There are 3 ways to turn a row about zero (a turn may also mirror it). The second row of each pair is the first, turned, with some noise. The first 21 pairs use one turn. New pairs use 2 turns, one after the other, and a turn may come again.
Known pairs, each followed by its turns in order:
-1  4  13  -11  23  -11
-1  -12  23  -14  9  -5 : Z_189

-24  -8  4  8  -13  -21
-11  -4  -24  19  -10  12 : Z_792

-7  -7  -11  3  -5  3
-9  4  -10  1  -7  1 : Z_189

8  -13  11  -1  -13  24
-20  -15  12  -6  -1  -17 : Z_158

2  18  16  -14  0  20
24  -18  3  -9  -10  7 : Z_189

-18  -6  22  -4  -17  -22
-21  11  -26  15  -16  2 : Z_792

-1  -22  6  9  4  15
12  -13  -3  -1  -12  -18 : Z_792

-10  -19  -7  -21  -11  21
-7  -17  -32  -11  -2  10 : Z_189

20  24  7  11  21  -9
20  15  31  -5  6  1 : Z_189

24  -13  14  -2  -19  18
-17  -9  22  -15  9  -23 : Z_158

0  -13  10  -7  20  -17
22  -1  -17  0  1  -15 : Z_158

-24  -18  7  -11  -23  3
9  6  -34  0  -18  2 : Z_792

-4  -15  2  9  9  18
3  5  -15  -15  -2  -15 : Z_189

-9  -16  21  -22  -19  -10
-8  -34  -10  15  13  -5 : Z_189

-3  -14  -11  -12  -1  6
19  3  0  -4  -11  5 : Z_792

21  -24  -23  14  10  0
26  -12  23  20  0  -6 : Z_792

-13  3  0  17  17  14
-8  -3  -14  -7  -23  8 : Z_158

-16  -18  -22  -16  -22  16
-13  -34  9  19  11  12 : Z_158

-4  -9  11  -20  24  21
4  -1  10  -29  -24  -9 : Z_792

-24  22  22  24  0  -23
18  29  6  14  -35  4 : Z_158

-7  -1  0  -7  -19  -14
10  -1  17  17  6  1 : Z_158

New pairs. What belongs after each?
-10  -10  23  -6  8  -8
4  -2  19  20  -3  11 : Z_792 Z_158

-2  -13  -19  23  -18  -14
26  -13  -17  -8  19  -6 : Z_158 Z_189

13  -7  2  0  0  5
2  0  11  7  7  -1 : Z_792 Z_189

15  9  -23  16  21  11
21  11  -1  -30  -6  15 : Z_158 Z_792

17  2  2  23  18  15
-14  4  5  16  -29  -9 : Z_792 Z_792

19  -1  -20  -3  -10  -20
-6  2  25  -18  -6  -16 : Z_158 Z_792

18  -13  -6  -1  9  10
10  -4  10  10  19  -4 : Z_792 Z_189

9  -21  -5  22  -14  -20
-4  1  6  -10  15  -36 : Z_158 Z_158

-16  -11  -11  10  11  18
-15  -11  1  13  -7  23 : Z_189 Z_189

-6  23  -9  -8  21  -4
16  -29  -9  3  0  -3 : Z_189 Z_189

-11  -16  20  -4  3  14
-21  3  -4  22  7  -6 : Z_158 Z_189

13  20  -15  17  21  3
4  -8  -20  -1  -15  -30 : Z_792 Z_158

10  6  13  2  -6  18
7  6  0  24  -6  -1 : Z_158 Z_158

-24  -18  -10  -14  -17  3
-27  6  -21  1  -17  0 : Z_189 Z_189

-7  16  -8  16  2  -1
8  -14  5  -7  -17  -4 : Z_792 Z_792

-3  -13  -5  6  -10  -19
-1  1  5  -18  4  -19 : Z_158 Z_158

-22  -21  13  18  10  -6
-21  7  -26  21  1  -8 : Z_792 Z_189

-20  18  -1  -6  19  4
13  7  -13  -20  -19  1 : Z_792 Z_792

16  23  -20  18  -1  -2
-13  4  -3  -15  30  -13 : Z_189 Z_792

12  -18  15  12  -4  -18
8  -6  10  10  29  8 : Z_158 Z_189

-22  -12  -21  -11  22  0
-9  28  -26  -11  1  6 : Z_158 Z_189

-6  -10  -16  4  7  6
20  -2  -1  -3  -8  -4 : Z_158 Z_792

-1  1  3  -17  17  -24
-13  -5  -5  -11  -27  -10 : Z_189 Z_792

-12  -9  -21  2  7  20
-3  -15  4  -13  20  -15 : Z_792 Z_158

23  -8  -10  -21  2  -12
-6  7  18  -27  14  1 : Z_158 Z_189

-10  18  7  -14  -23  10
-23  -24  -15  -1  2  -3 : Z_158 Z_792

19  -3  -17  3  -17  -17
21  22  14  -5  -5  -13 : Z_792 Z_189

21  -24  20  22  3  -18
-29  -13  30  11  -3  11 : Z_189 Z_792

-24  -13  20  -8  -11  -4
-16  8  -13  17  -16  19 : Z_792 Z_189

-21  -5  -5  -23  -6  9
5  -29  -3  13  -3  -4 : Z_158 Z_792

